The rows come from 5 hidden closed curves, with some noise, and rows from the same curve form a group. Each curve winds through 4 dimensions. The rows are also pushed far along 2 directions, which tell nothing about the answers.
Some rows, each with its group after it:
[  1  -3   1  -4  -3   5  -1  15  -6 -19   9  -1   5] -> F
[  1 -10   6 -15   3  12 -16  14   3 -29   5  13   0] -> M
[  2  -5  -3   3   7  -3   5 -17   5  -2  10 -16   6] -> F
[  3 -10  -5  -6  -5   4   0  -4   7 -22   8   8   4] -> Q
[  0 -15   8   3  -8   6  10  -7  17  -3  17 -16  17] -> S
[ -1   5  -3   6 -12  -3  10   9  -4  11  -4   7   2] -> Q
[  5  10 -10   5   4  -6   7  -2 -13   2  -3  -5  -1] -> F
[ -3   2   1   0  -7   3   1  16  -9 -11   4   3   4] -> F
[  1  11 -16   7  -7 -14  13  -1  -6  17 -13  15  -7] -> M
[-16   1   7  10  -6  -5  10 -11   5  11  13 -17   7] -> Q
[-12  -1   3  10 -10  -5  15  -3   0   0  15 -15  11] -> F
[-7  8  2 10  0 -8  8 -5 -8 -1  0 -1 -2] -> S
[-15  13   1  16 -10 -12  17  -6  -8  24   0 -10   0] -> Q
[-4 -9  0 -4 12  2 -4  1  5 -6  3  4  1] -> Q
[  7   2   6  -8  15   7 -20  11  -8  -5  -7   3  -7] -> W
[ 10  11 -13   4  -4  -8   1   4  -9  14 -17  12 -10] -> W
[ -1  -6  10  -9  10   8 -15  -1   1 -22   6  -2  -2] -> S
[  7  -6  -5  -1   5   0  -2 -11   7   1   2  -3   2] -> F
[11  4 -6 -4  2  2 -7  5 -6  5 -9  6 -5] -> Q
[  8  -1  11  -4  -6  10  -8  23  -6 -21   0   6   2] -> M
[ -9   4   5  12 -16  -7  11   2   0  16   3  -8   4] -> M
[  0  -8   8  -5  16   5 -11 -10   8  -4   4 -11   1] -> W
[  9   9 -10  -5  -4   1  -3  27 -18 -10 -14  28  -7] -> F
[  0  16  -3   5 -14  -3   3  30 -20  12 -15  19  -7] -> W
[ -1  -8  14  -4  10   8  -7  -8   5 -16  14 -17   8] -> S
[-11  -8  13   6  -1  -1   5 -14  16  14  15 -26   9] -> W
[-11  15  -6   8  -5 -12   9   3 -13  15  -8  10  -8] -> M
[ -5  10 -12  13   6 -14  15  -4  -7  18 -11  10  -7] -> Q
[  7   0   9 -12   6  13 -25  10  -2  -6  -2  -6  -4] -> W
[ 10  -1   0 -17   3  12 -27  24  -6 -24 -11  24 -11] -> S
[ 12   5   7  -5   7  11 -13  15 -14  -9  -3  -2   1] -> S
[ -4  -5   1  -5   1   2  -4   6   1 -15   4  10  -1] -> M
[  8  10 -13   9   1 -14  13  -9  -6  10 -13  10  -8] -> M
[  1   6  -7   6  -2  -8   9 -13   0  19  -4  -4   0] -> Q
[-11   3   0  12   6 -13  12 -27   1  10   9 -23   2] -> F
[ -3  20  -9  13  -4 -19   9 -13 -11  29 -13  -8 -11] -> W
[  3  15  -6  14  -9 -13  14  -6  -6  31 -12  -3  -4] -> S
[ -4  -2  13  -4 -10   8 -12  13   0  -4   4  -3   1] -> S
[  9   5   2  -3  -1   4 -11  10  -7   7  -8   1  -3] -> M
[  5  -5  -1  -7   2   5  -6  10   0 -12  -3  13  -2] -> W

New rows, each followed by its group:
[ -3 -11   2  10 -12  -5  18 -20  23  13  14 -16  14] -> S
[ -6  -5   4   4 -12  -1   9 -10  10   7  10 -11   9] -> Q
[-13  -6   5  10 -10  -4  15  -7   6  -1  20 -20  14] -> F
[-21  13   0  19 -16 -18  20  -7  -6  29   2  -5  -1] -> M
[ -7  14   1  10 -10 -11   4  -6  -5  25  -9  -4 -11] -> S
[  2  -5   7 -12   7   9 -21   9  -1 -25   1   8  -7] -> S
[  8 -11  10 -14   1  13 -23   4  11 -10   2  -3  -1] -> S
[  4 -12   7  -4  11   9   0  -7   6 -23  15 -11  12] -> S
[-8  5  7 12 -4 -5 11  4 -2 24 -1 -7  6] -> W
[ -2  12  -3  13  -8  -8  16   8 -13   7  -4   5   1] -> S
[ 10  14  -4  -8   6   1 -18  16 -18  -7 -20  22 -17] -> S
[ -1  -4   8 -11   6   8 -14  -6   0 -23   9  -6   1] -> Q
[  3 -25   7  -5  -3  10   3 -11  25 -15  22 -12  18] -> S
[ 7 -4 -1 -7  3  5 -8 -4  5  1 -1 -3  1] -> Q
[  0  -3  11  -1   8   6  -4  -4  -1  -9  10 -13   6] -> S
[-12  -1   9   5 -14  -4   1  -4  10  10   5  -7  -1] -> S
[ -4  -7  -2  12   3  -9  25 -25  10   1  16 -16  14] -> S
[ -1   6 -16  10  -2 -14  19  -2  -3  17 -11  15  -5] -> Q
[ -8  -3   2   3   6  -5   6 -25   7  -6  11 -13   1] -> Q
[-4 -3  1  7  9 -5 10 -9  5 12  4 -2  3] -> W
[ -6 -19  15   4  -9   6   8 -14  22  -4  26 -28  21] -> S
[  3  11   3   8  -5  -4   3  16 -11  26 -11   3   0] -> W
[  3   0   6   5  -6   2   4   4  -2   7   3 -11   8] -> S
[ 10   0   3  -9  15   7 -18   7  -3  -3  -7   3  -5] -> W
[-10  11   7  11  -2  -9   7 -10  -6  11   1 -12  -3] -> S
[  0  -6   1  14   1 -12  20 -31  17   5  10 -19   6] -> M
[-3  2  4 -2  6 -2 -8 -7  1 -5  0 -1 -7] -> S
[  6  16  -4  -1   6   1 -10  18 -19  13 -20  10 -11] -> Q
[  9  -6  10  -5   5  13  -9   4   0 -10   7 -12   8] -> S
[ 1  0 -4 11 -4 -7 21 -7  1  6  4 -3  8] -> S
[12  1  4 -4 -7 12 -6 24 -7 -6 -3  7  5] -> S
[ 14  -2  -3 -18  14  12 -23  13  -9 -26  -8  17  -7] -> Q
[  6 -24   7  -8  13   9  -4 -23  24 -22  19 -17  12] -> S
[ -1  21 -13   8 -13 -13  15   2 -22   4 -12  14  -9] -> Q
[ -3   7  -8   4   9  -9   5 -10  -6  -1  -4   4  -6] -> Q
[ 0 -1  2 -4  2  3 -8 -3  4 12 -6  3 -3] -> F
[  0  -2   7 -11  -2  11 -16  22  -2  -5  -4  17  -5] -> F
[ -3   0   2  15 -13  -7  23  -9   5  16   9 -14  13] -> S
[ -5 -12  12  -5  -1   5 -13 -12  17  -3  11 -15   0] -> S
[  0  -4   4   0 -10  -1  -3  -6  12  11   1  -6   1] -> S
[ -4 -17  17  -5  -7  13  -6   3  16 -16  20 -14  15] -> S
[  5 -12  14 -11   4  18 -16  28   2 -13   3   9   7] -> W
[  9  10  -7  -7   5   0 -11  11 -11  11 -20  20 -13] -> F
[ -2  24  -9   7  -5 -11   5   4 -26   0 -13  12 -12] -> Q
[-11   2  10   7  -2  -4   0  -7   0   7   8 -13   1] -> M
